There are 9 hidden switches. A switch that is on adds its own fixed numbers to the row, and there is some noise. The rows also spread widely along 14 directions, which tell nothing about the answers.
Some rows, each with its switches (1 for on, 0 for off) after it:
[ 15 -30   5  22  12  -9  32   9  13  42  20 -10   7  11  25  31  24  18
 -32 -26 -13 -11 -14   6  -6  11  18  -6   7] | 1 0 0 1 0 1 1 0 0
[ -9 -10  25   6  -2   5 -14  33  22  -3   0   8   1  27  34   7  21   4
 -34  -1 -35 -17  -9 -24  -4  18  17  28  18] | 0 0 0 0 0 1 0 0 1
[-23   4  -1  -5 -21  21  -8   7  17  20 -14  18   8   1  11  21 -29 -22
 -14  -7 -40  -4   9  18   8   3 -32 -18  16] | 0 0 0 0 0 0 0 0 1
[-13   3 -20 -32  17   1   3  -3  -5 -57  11  -1  -9  -6 -21 -10 -39 -11
 -20 -22  30  27   3   3   7  -8 -16 -22  16] | 0 1 0 1 0 0 1 0 0
[-10  13  -3   7   8   6 -19  22   0  60  14  21   0  21  -2  21  -5  12
  -6 -18 -19   6  -8 -15   8 -11  -3  31 -12] | 0 0 0 1 1 0 1 0 1
[ -9  -1 -22 -19 -23  -7  20 -19  30  31  -6  42   5   9 -23  33   0 -24
  -8  22  23 -11  33  30  18  18  17   8 -39] | 0 1 0 0 0 1 0 0 1
[-49  -6  -3  17  19 -29  11  40  33  32 -11  15 -28 -21 -16  19  11  14
  16   2  19  30  -9  25  19  30 -56   9  20] | 0 0 0 0 1 0 1 1 0
[ 26 -18 -35  10   7   6 -25  16  18 -39 -34  26 -15 -22  -5  11  -2 -34
   8  18 -17  -2   8  16  25  -7  -4 -32 -26] | 1 0 0 0 1 0 0 0 1
[  2  13   6  -9  25  -4   4  -7  -8 -17  24  -7  17   5   5  -6  -5   3
  -2 -42   3  24 -27 -36 -14  -2   7 -14  26] | 1 0 0 0 0 1 0 0 0
[ 30  -6  -9  22  22   2  17   6 -10 -31 -15 -21 -19 -18  -8 -32 -12  -9
  19   4  20  -2  -9  -2 -10 -17   5 -22  -9] | 1 0 0 0 1 0 0 0 1
[ 18  -8   2 -20 -24  13 -33   0  19  20   6 -10  37  24  15  35  -4 -14
 -10 -26 -50   5 -32 -34  10 -16  10 -22  16] | 1 0 0 0 0 1 0 0 1
[  1 -11 -15  22  15   7 -29  -9  -2  53  19   8 -24  26  35 -21  16   9
 -26 -24 -42 -11  -4   6   0  -3 -18  -5   8] | 1 0 0 0 1 0 0 0 0
[ -7   1 -46  -5   7   3 -69  34  25  55  -7  14 -14   2  15   2   4   6
 -32 -26 -17  -4  14 -10  36 -37  -6 -10 -12] | 1 0 0 0 1 0 0 0 1
[ -7  -5 -12  30  21 -14  33   7   5 -25  -7  29 -16 -41 -17  29  -9 -10
  27  -7  24  10  17  46   1  29 -23 -35  -3] | 1 0 0 0 0 0 0 1 0
[  7  -5 -30 -38 -19  -9  17  -2   2   2  16 -32  33 -13  21  -1 -23 -18
 -28 -42   8 -19  26   6  13 -23  23 -44  -4] | 0 0 0 1 1 0 0 0 0
[-10   3   2   8 -15  11 -38  17   5  -9  -2  22 -20  11   7 -13  -8 -17
  12   8 -54 -15   3 -15  -5  23 -10   8   8] | 1 1 1 1 1 0 1 0 1
[-22 -10 -11  -7  -8  15   8   1  31   1 -24  16 -35  10 -11 -31 -14 -16
 -38  41   9  -6  16  22  -1  20 -13   3   9] | 1 0 1 1 1 1 0 0 1
[  6  -8 -30   4  24 -19  37  13   9  51  12  -8  -3   3  15  -6   0  -9
  -6 -23  26  -4   6  -1  14 -20  -4  -1 -23] | 0 1 0 0 0 1 0 1 1
[-14  -7   8  41 -28  11  14  32  14  45  -5   7 -21  -4  16  13  -1  -3
   6  20 -34 -48  23  15 -16  32  -4  10   0] | 1 0 1 1 1 1 1 1 1
[ 24 -12  30  12  20  23   7 -20  13 -28 -31   5 -11  -1 -15 -12  20 -14
 -24  52   5  11 -28 -11 -28   4  23   9 -17] | 0 1 0 0 0 0 0 0 0
[-11  17 -26 -22  13   3 -51 -16  -9 -37  12  30 -29  10 -14 -33 -18 -15
   3   4  -5  19   5  -9   4   7 -18   4   5] | 0 0 1 1 0 0 0 1 0
[ 10 -17  23  54 -17   9  49  20 -22  -8 -12 -23 -32 -12 -12  20 -22   0
  47  33   4 -30  -3  35 -26  26  -2   9  -7] | 1 0 0 1 0 0 0 0 0
[ -2 -13   7 -21 -31  13  17 -29   4  32  26 -25  11  44   0   2 -25 -12
 -28   0  -2  -2 -18 -12 -12  -2  14   1   3] | 1 1 0 1 1 1 0 1 0
[-24  16 -20 -15 -14 -28   4 -23 -14  -4  19  -5 -18  -7 -21 -30 -31 -11
  48 -11  28   0  18  15   0  24 -22 -15  11] | 1 0 0 1 1 0 0 1 0
[-36  -4 -25   7   3 -30  31  22  10  16  19  29   0 -10  33  15  -9 -14
   9 -43 -21 -20  39  35  18  46 -26 -20  19] | 1 0 0 1 1 1 0 0 0
[ 40 -19 -12  20  -3  28  13 -26 -17 -27  20 -10  -4   6  18   6 -20 -18
 -15 -19 -27 -24   1  16 -16 -12  10 -47  -2] | 1 0 0 0 1 1 0 1 0
[ 17 -48  -9   3  -8  -8  57  -5  11 -28   2 -28  -2  -2  10  26 -19 -18
  -2 -15  -9   3 -11  43   9  19 -18 -52  31] | 1 0 0 1 1 1 0 0 0
[ 23 -15 -18  -6  -9 -13 -22 -12  10 -27   2  36  14   5   1  38  14 -35
  29  -5 -40   8  -8   9  19  29   4 -20 -17] | 1 0 0 0 0 0 0 0 0
[ -3  -9  44  10 -29  10 -32  -9  14  -7  -5  10  13   4  18  22  15  -9
  -3  13 -62 -22 -11 -16 -27  39  17  -9  22] | 1 1 0 1 0 0 0 1 0
[-19   8 -13  -5  -2 -36  -2  44  15  -5 -12 -17 -11 -25  -7  -2  13  -6
  61   5  12   3  -5 -16  14  20 -16  10   4] | 0 0 1 0 0 1 0 0 0

New rows, each followed by its switches (1 for on, 0 for off):
[ 21   1 -13   1 -12  28 -20 -21  -5 -33 -26  -4 -24 -17 -33 -18 -33 -13
   0  30  15 -14  15  15 -11 -17  13 -30 -10] | 1 0 0 1 1 0 0 0 1
[ -4  11 -10 -24  -8  20   6 -55   4  55  20   1  -4  24 -32   6 -17  -1
 -15  -3   5  25 -16   5 -10 -11 -19 -10   2] | 0 1 1 0 0 1 1 0 0
[ 18 -16   0  -1 -28  36  -1 -27  -7  41  19 -33   5  40  26  10 -20  -7
 -31 -16 -52 -16 -20   5  -8 -23  -8 -21  16] | 0 0 0 0 1 1 0 0 0
[-19   6   1 -11   2  19 -18 -17  -3 -14   6  -9 -42  27 -30 -34 -36  11
 -17  13  33  28 -16   4  -4 -13 -33  12  27] | 0 0 0 0 0 0 0 1 1
[-25  20   0  -9  -6  15 -12 -11   5  34  -7 -17 -14   1 -23 -12 -21  -3
  20   6 -10  25 -30 -12 -12  -4 -52  -8  33] | 0 0 1 0 0 1 1 0 0
[ -6  -2 -12  19 -11  27   8  24  15   9 -29  25  -8 -22   4  30 -24 -22
 -19  13 -16 -24  34  38   7  -3 -13 -18 -18] | 0 0 0 0 0 0 0 0 1
[ 14 -11   2  41  11   3  10  26 -17 -12   3  36 -28  21 -20  32 -13 -10
  43  17 -15   6 -18  10   3  27  -9  36 -23] | 1 0 0 1 0 0 1 0 1
[ -1 -17 -25  13  22  17 -45   2  12 -13 -28  16 -32 -12   1 -17 -12 -30
  -4  16 -45  20 -19   9  10  -3 -61 -37  19] | 1 0 0 1 1 0 1 1 0
[-35  -7 -14 -20 -19  -8 -10  -9  32  47  17  13  -4  29  27 -11   3   3
 -49 -27 -13 -15  22  13  11  20 -12  -7  31] | 1 0 0 0 0 1 0 0 1
[  0  -1 -15 -35 -37  -4 -31  13  27   2 -20 -13   6  -2 -30  25  -2 -14
  17  33   3   3  -7 -16  19  -4  20   3 -15] | 0 0 1 1 1 1 0 0 0
[-37  14  -9 -11   1  -4   2  31  24  49  11   6  12  -8  16  11 -22   0
 -24 -45  -9   1  15 -17   3  -6 -16 -17  26] | 1 1 1 1 0 1 0 1 1
[  3  11   0   5  22  16  -9  -4  -8 -54  14  28 -10  -8  16  -8 -19 -13
  -6 -31 -33  -2  11  -5 -15   7 -16 -32  31] | 0 1 1 0 0 1 0 1 1
[ -9   0 -17   0  58 -16 -13  40  21   3 -17   1  -5 -16  11 -11  19  -6
  -1 -17  -3  40 -35 -31  17 -16 -34  -2  17] | 0 0 0 0 0 1 0 0 0
[-22   1 -16 -11  -2  -4 -31  57  21 -54  -9  12  -8 -25 -28  46 -20   6
  -1  -7  18   9   9  -5  22   3   7  -7   9] | 1 0 0 1 1 1 1 0 0
[-34   5 -11 -11   2 -14 -17  -3  23  34 -13  33  -7   1 -10   0   2 -24
  13  16 -24  15  -1   6  13  28 -38   9   0] | 0 1 0 1 1 0 1 0 0
[ -1  14 -18   1  64  -4  -1  47  -7 -49  10  30   7 -17 -12  28 -22   1
  -3 -46  21  45 -16 -32  12 -17   1  -5   3] | 1 0 0 1 0 1 0 0 0
[  1 -26   1   9 -10 -16  -8  -9  26  56  11 -12   0   6  21  26  29  20
 -15 -25 -23  -1 -12  20   8  14  -7 -23  23] | 1 0 0 0 0 0 0 0 0
[ 10   1 -24   6  21  -8 -17  39  19 -16   3  15  -9 -25 -22  37   3  15
  14 -28  13  21  -4  -8  20 -11   5 -22   2] | 1 0 1 0 1 1 1 0 1
[  3 -17  16   8  22   7   7  37   8 -27   0 -19  -6   2  12   0 -14  11
 -33 -26  -3  13 -22 -22  -3 -15   9  -9  28] | 1 1 0 1 1 0 0 0 1
[ 25 -26 -13  15  -3  22 -29 -25  17  12 -24  28 -11  20  29 -21  25 -47
 -24  37 -69 -23  -3   5  -2  11  -2 -11 -29] | 1 1 0 0 1 0 0 0 0
[  6 -10  -3  -1 -25 -17  28   7 -13 -31  20 -26 -13   7 -22   6 -18  -2
  39   6  28 -17   1   4  -5  22  22   9  -6] | 1 0 0 1 1 1 1 0 0
[ 17  13  10   7   4  16  -3   8 -23  -7  29 -28  -3  24   3 -18  -6  17
 -12 -14  18 -22  -8 -47 -28 -25  56  22 -20] | 1 1 0 0 1 1 0 0 0
[ 34 -15   6  22  32   8  -7  23  -1 -29 -31  10 -13  -2 -18  26  -6 -18
  32  25 -22  34 -48 -13   8  -7 -14   8  -7] | 0 0 0 1 0 0 0 0 1
[-13   7 -13   5  15  -6  35   0   5  44  -9 -16   7 -18  19 -20  -8 -20
   8 -16  -5  -3  -2   3  -6  -2 -36 -22  10] | 0 0 0 0 0 1 0 0 0
[-24  27  11 -10   0  -3 -28   0  28  19 -26  31  28 -42  -6  10   0  -7
  -5 -12 -14   1  17 -16 -10  14   5 -32  19] | 1 0 0 1 0 0 0 0 1
[  0 -13 -10  12  31   0 -14  69  19 -35  -7  15  -1  -6   3  32  -8  -5
  -7 -28 -15  32 -26 -21  27 -12 -16  -3   8] | 1 0 0 0 1 0 1 0 1
[ -1 -29 -14 -21 -14 -33  -5   1  41  38 -19  -1   7   7  10   1  22 -26
   3  20 -11   5  -9   5  25  18 -10  -1  -5] | 0 0 0 1 0 0 0 1 1
[-14   9   9  16  -7  11 -15  16  11  33 -15   2 -20  12 -35  21  -6   7
  28  33   5  15 -27 -12  -3   2  -9  28  -9] | 1 0 0 0 1 1 0 0 0
[ -2  11   6 -21   3  -2   1 -45 -11   8  38  -7   1  10  -3  -7  -7  13
  -4 -39 -16   9 -10  -9 -22  12  -6 -24  43] | 0 1 1 1 0 1 1 0 0
[ 29 -10 -35   8  39   8   1  28  -9 -40   7  12 -12  12  -9   5  -9 -21
  -5  -5  17  21 -23 -23  13 -23   6  11 -35] | 1 0 0 0 0 1 1 0 0
[-25  -6  30  29  -1   7 -18  58  26   1 -22  -5 -30  -9  -8  15  15  16
   7  31 -21  -5 -21 -26 -15  23   0  30  18] | 1 1 1 1 1 1 1 0 0
[-20   3  -2 -23 -21 -12  15  35  30  -7   4  -2  34 -20  15  41   4  -1
 -29 -28  11 -20  30  -2  11   9  39 -15  -1] | 0 0 0 0 1 1 0 0 0
[  7 -13 -36 -28  -7 -37  12   8  13 -32 -16 -40   7 -46 -17 -12 -13 -23
  30  -9  41   5   4   5  17  -3  -5 -51   1] | 1 0 0 1 0 0 1 0 0
[-35  -9   9  16  22  -1   6  75  25 -46 -33   3 -23 -17  14 -12 -19 -11
  -5   7 -10   5  -5 -13   6  18 -31   7  40] | 1 0 0 1 1 1 0 0 1
[ -7  -7   2  19   9 -18 -21  52  16  17  14  28   7  15  12  66  10  12
  32 -41 -47  17 -23 -15  29  16 -11   9  18] | 1 0 0 0 1 1 0 0 1
[ 23   9 -50  -6  14  -9   1  -7  -3  52  32  16   0   1   3   7   4  12
 -19 -47  24  -9  35  15  20 -31  30 -14 -40] | 0 0 1 0 1 0 0 0 1
[ 27   6 -13  32   6   6 -21 -12 -16  33   4  -1 -10 -10  11   7  -4   6
  37 -30 -42 -20  -3   0  -7 -13 -13 -39  11] | 1 0 0 0 1 1 0 0 1
[ 26 -36 -11  27  19 -13  65  43  -3  12  32   9  14  22  29  51  -8  -2
 -16 -48  -5   1  -3  19  19   5  22   4 -20] | 1 0 0 1 1 0 0 0 1
[  4   7  20   5  16  -6  12  35   9 -34 -16  11  21 -11   2  14  -1 -19
  27  -3 -14  18 -22 -29   0  12   6   7  -1] | 0 0 0 0 1 0 0 0 1
[ -4  17   1  -3  43  18  35   2  10 -35 -12  55  31 -29   4  14 -11 -37
 -41 -11  -7  10  14  -4 -17  17   3 -19  -7] | 0 0 0 1 0 1 1 0 0
[  2 -19 -37  -8  11  -1 -11  53  34   6 -22   5   3 -15  13  10  -9 -24
 -26 -13 -12  12   2  -5  34 -22  -6 -23 -10] | 1 0 1 1 1 0 0 0 1
[-20  19   1   9   8  -9  -4  28   5   2   0   3  -3 -18  12 -11   3   6
   6 -20  -3 -22  21 -15 -10  10  -3   1  15] | 0 0 0 0 0 1 1 0 1
[ 20  -3  -4  -2 -19  -8   0   2 -28  -2  32 -49 -19  19 -17  16 -29  31
  34 -26  23  -9  -9  -2   2 -21  14   1  20] | 0 0 0 1 0 1 0 0 1
[  7  22  -8   8  20  31 -37   2   1  -9  -4  32 -36   0 -31   9  -3  20
 -23  12  17  -2  16  -9 -10 -22  26  12 -18] | 0 1 1 0 0 1 0 0 1
[ 14  -7  44  33  28 -11  61   8  -3 -42 -11 -17  13 -45  14   9  17   2
  21 -16  -3  -4 -13   0 -36  28   9 -31  24] | 0 1 0 0 0 0 0 0 0
[  9 -13  17  17   1   6 -17   0   7 -39  10  31   3  13  14  33  11 -13
   6  -8 -52   1 -18  -8  -6  34   5  -9  16] | 1 0 0 0 1 1 0 1 0
[ -2  13  -1  29 -20  34   4  -5 -31   9  31  -9 -54  21 -37   7 -50  42
   6  -8  31 -10  13  35 -16 -12   0   8   6] | 1 0 1 0 1 0 0 0 1
[ 15 -27 -16  -6  30 -20   2   5  17  17  19  -7 -10  28  22  -4  17  -1
   1 -37 -35  35 -41 -12  23  -3 -31 -12  32] | 0 1 1 0 1 1 0 0 1
[-19 -22  -2  -8 -25   4   8   7  38  24 -11  -3   8   0  33  -2  -1 -17
 -49  -8 -24 -25  22  18   5  12  -3 -28  15] | 1 1 0 0 0 0 0 0 1
[ 14   0   4  28  12  23  20  20  -9 -57  -8  26 -22 -12 -15  29 -13 -16
  24  20 -15  -6   2   9 -12  14   7   3 -18] | 0 1 1 0 1 1 0 0 0
[-15  19  -6  17 -22  24 -18 -13 -14  89  27  -8 -19  14  17  -1 -23  28
  -8 -42 -39 -26  20  22 -10 -15 -26 -17  26] | 0 0 1 0 1 0 0 0 1
[-21  22  -2 -27 -23  20 -46  -6  27 -21 -15  40  14 -19  -4   8  -2 -18
 -34  13 -24 -20  33 -13 -13  22  30 -20   6] | 1 0 1 1 0 1 0 0 0
[ 26 -20   2  15   0 -16   3 -18  12  -8   2  17 -29  10 -18  21  32  14
  16  22   7 -13   5  20   3  23  30   8 -16] | 0 1 0 0 1 1 0 0 1
[-22  27 -12 -12   7  -5  26 -22   7  57  -3   2  29 -41   3 -15 -18  -9
 -16 -32  19  -6  27   6 -16  -4  -4 -44   4] | 1 0 0 1 0 0 0 0 0
[-13   6  20  -2  13   8  48  -1   2 -12  -4  14  22  -7  28 -26 -18 -30
 -28 -15 -18 -13  17  -7 -24  18   4 -12   9] | 0 1 0 1 1 0 0 0 1
[ 38   5   0  31   8  32   3  13   1 -22  -9   9  16 -46  29  27  -1 -10
 -21 -23 -37 -44  31   1 -25 -16  33 -58  -5] | 0 0 1 0 0 1 0 1 1
[-35  12   8  15  28  13 -30  61   4 -21  -7  19 -25  -9  -4   9 -13  15
 -19  -5  -8  11  -2 -16   2   0 -17  26  15] | 0 0 0 1 1 0 1 0 0
[ 14  -2 -36  -1  17  -6 -19  30 -12  15  31 -13   9   8  36   1  -4   1
 -17 -61 -11  -5   1 -23  16 -32  13 -12 -12] | 1 0 0 0 0 0 0 0 0
[-27 -15  27   6  -5 -14  16  -4  27  14 -15 -15 -22  -7   5  -9  19  15
  -9  18  -6  -8  -2  20 -15  40 -17  -4  47] | 0 0 0 1 1 1 0 0 0
[ -9 -23 -48  -5  -2  -9 -17  35  11  34  12 -24 -46  44  13 -31 -11   2
 -17  -5  17 -11   4  -3  35 -28 -13  25 -12] | 1 1 0 0 1 1 0 0 1
[ 19  -4 -30  21  20  -8 -11  52  11  17 -17  -3  -4 -18   8  11   6  -9
  23 -10  -3  -7  -3 -19  21 -26   7  -5 -27] | 1 0 0 0 1 1 0 0 1
[ 19   0 -33 -26 -12 -10 -24 -28 -17 -28  37  15 -16  30 -12 -14 -19  -6
  -2 -13  19 -11  27  10  15  -2  29   2 -21] | 0 0 0 1 1 0 0 1 1
[-13   2  32  35 -18  26  36  13  -6  26   5   5  -7  13 -14  40 -23   5
   8  11  -5  -8  -8  15 -23  15   3  19 -13] | 1 1 0 0 1 0 0 0 0
[-17   6   1  -5 -28  21  29 -25   9  30 -16  -5  -1  -4 -11 -10 -27 -23
 -15  31  10 -26  19  21 -24  15  -1 -12  -3] | 1 0 0 1 0 1 0 0 0
[ 10   5   9   4   4  14  -1  50  -5   4   8 -14  10   6  12   9 -11   3
 -13 -15 -10 -12  -5 -42  -5 -27  42  24 -20] | 0 1 1 1 1 0 0 0 1
[ 24  -8 -20  -5  39  -7  -1  13   2  15  19   1  11  17  12  19  13   1
 -15 -38  -5  27 -30 -24  16 -26   6   0  -9] | 0 0 0 0 0 1 0 0 0
[ 22 -22   0  42   3   7  -3  27 -27 -52  16  -7 -41   9   6  30 -13   8
  37 -11 -26 -21  -7  16  -3  11  -4  -5   9] | 1 1 0 0 0 1 0 0 0
[-17  15 -28  -9  20  -5 -13 -15  -5   8  22  16 -18  -7  11 -34  -4   2
 -34 -23  15 -21  39   5 -10   3  -3 -12   4] | 0 0 0 1 0 1 1 1 0
[-33  -1  -4  -5  18 -40  36  19  42  15 -13  24   1 -21  -4 -10  19  -3
  -5  -6  41  15  16  13  12  36  -1  -1   4] | 1 0 0 0 1 0 0 0 1
[ 29 -30  -4 -19 -19   8   7 -14  28  34  10 -34   4  17  -4  23  11  24
 -51 -12  15   8 -13  13   9 -27  35 -23   1] | 0 0 1 0 1 0 0 0 1
[-34  12   7  31 -10  14  12  28  14   4 -30  14 -24 -29   0  -1  -5  -8
   0  33   6 -41  37  22 -20  29  -5   3  -6] | 1 0 0 0 0 1 0 0 0
[ -3  -6  11  15 -19  -6 -14 -10  -4  -7  -4 -13 -32   8   5 -28  14  -1
  34  27 -21 -24  -1  10 -13  32  -9  10   9] | 0 0 0 0 1 0 0 0 0
[ -3   7  -5 -15 -10  19   2  10   6  11 -11 -34   7 -19  -5   4 -24   0
 -26  -1  18 -21  14 -13 -11 -33  19 -21  -2] | 0 1 0 1 0 1 0 0 0
[-35  16 -26  11  -8  -3  24  14  -5  17   4   8 -30 -12 -23 -10 -34 -15
  39   2  22   3  17  29   2  22 -47   2  -6] | 1 0 1 0 0 0 1 0 0
[  5  24  22  -2  -4  25  23 -31 -21  15  11   5  29   5   1  -3 -38 -15
   1 -23 -28   0  -5 -10 -28  -2  -1 -17  14] | 0 0 0 1 1 0 0 0 1
[-20  31  -2  26  44  34  11  38  10 -30 -24  62  -5 -40  -6  -8  -8 -25
 -40  10  10   1  26  -9 -24  11   7   5 -32] | 1 0 1 0 0 0 1 0 0
[  7 -13 -22  -8  27  -6  -7  32  12 -31   7 -15 -17 -17  -3  16 -10  33
 -41 -39  35   3  18   8  18 -30  19 -30  25] | 0 0 0 1 1 1 0 0 1
[ -1  12  -2 -13  -5  33   0   4  10 -29  -6  20  26 -28   6  35 -33 -12
 -50 -34 -10 -14  37  10  -5 -21  20 -48   3] | 0 1 0 0 0 0 0 0 1
[ 25   3  -2  -5  13  12  13   1  -8  -4  42  19  12  15  -2  47 -10  27
 -39 -49   9   1  11  -2  -5 -12  50  -5  -2] | 0 0 1 1 0 1 0 0 1
[ 39 -14 -17  17  10   9   8  -3 -32 -37  32 -19 -17   4  24  -9 -17  -6
  14 -36 -33 -23   1  -2 -13  -7  13 -35  10] | 1 1 1 1 1 1 0 0 0
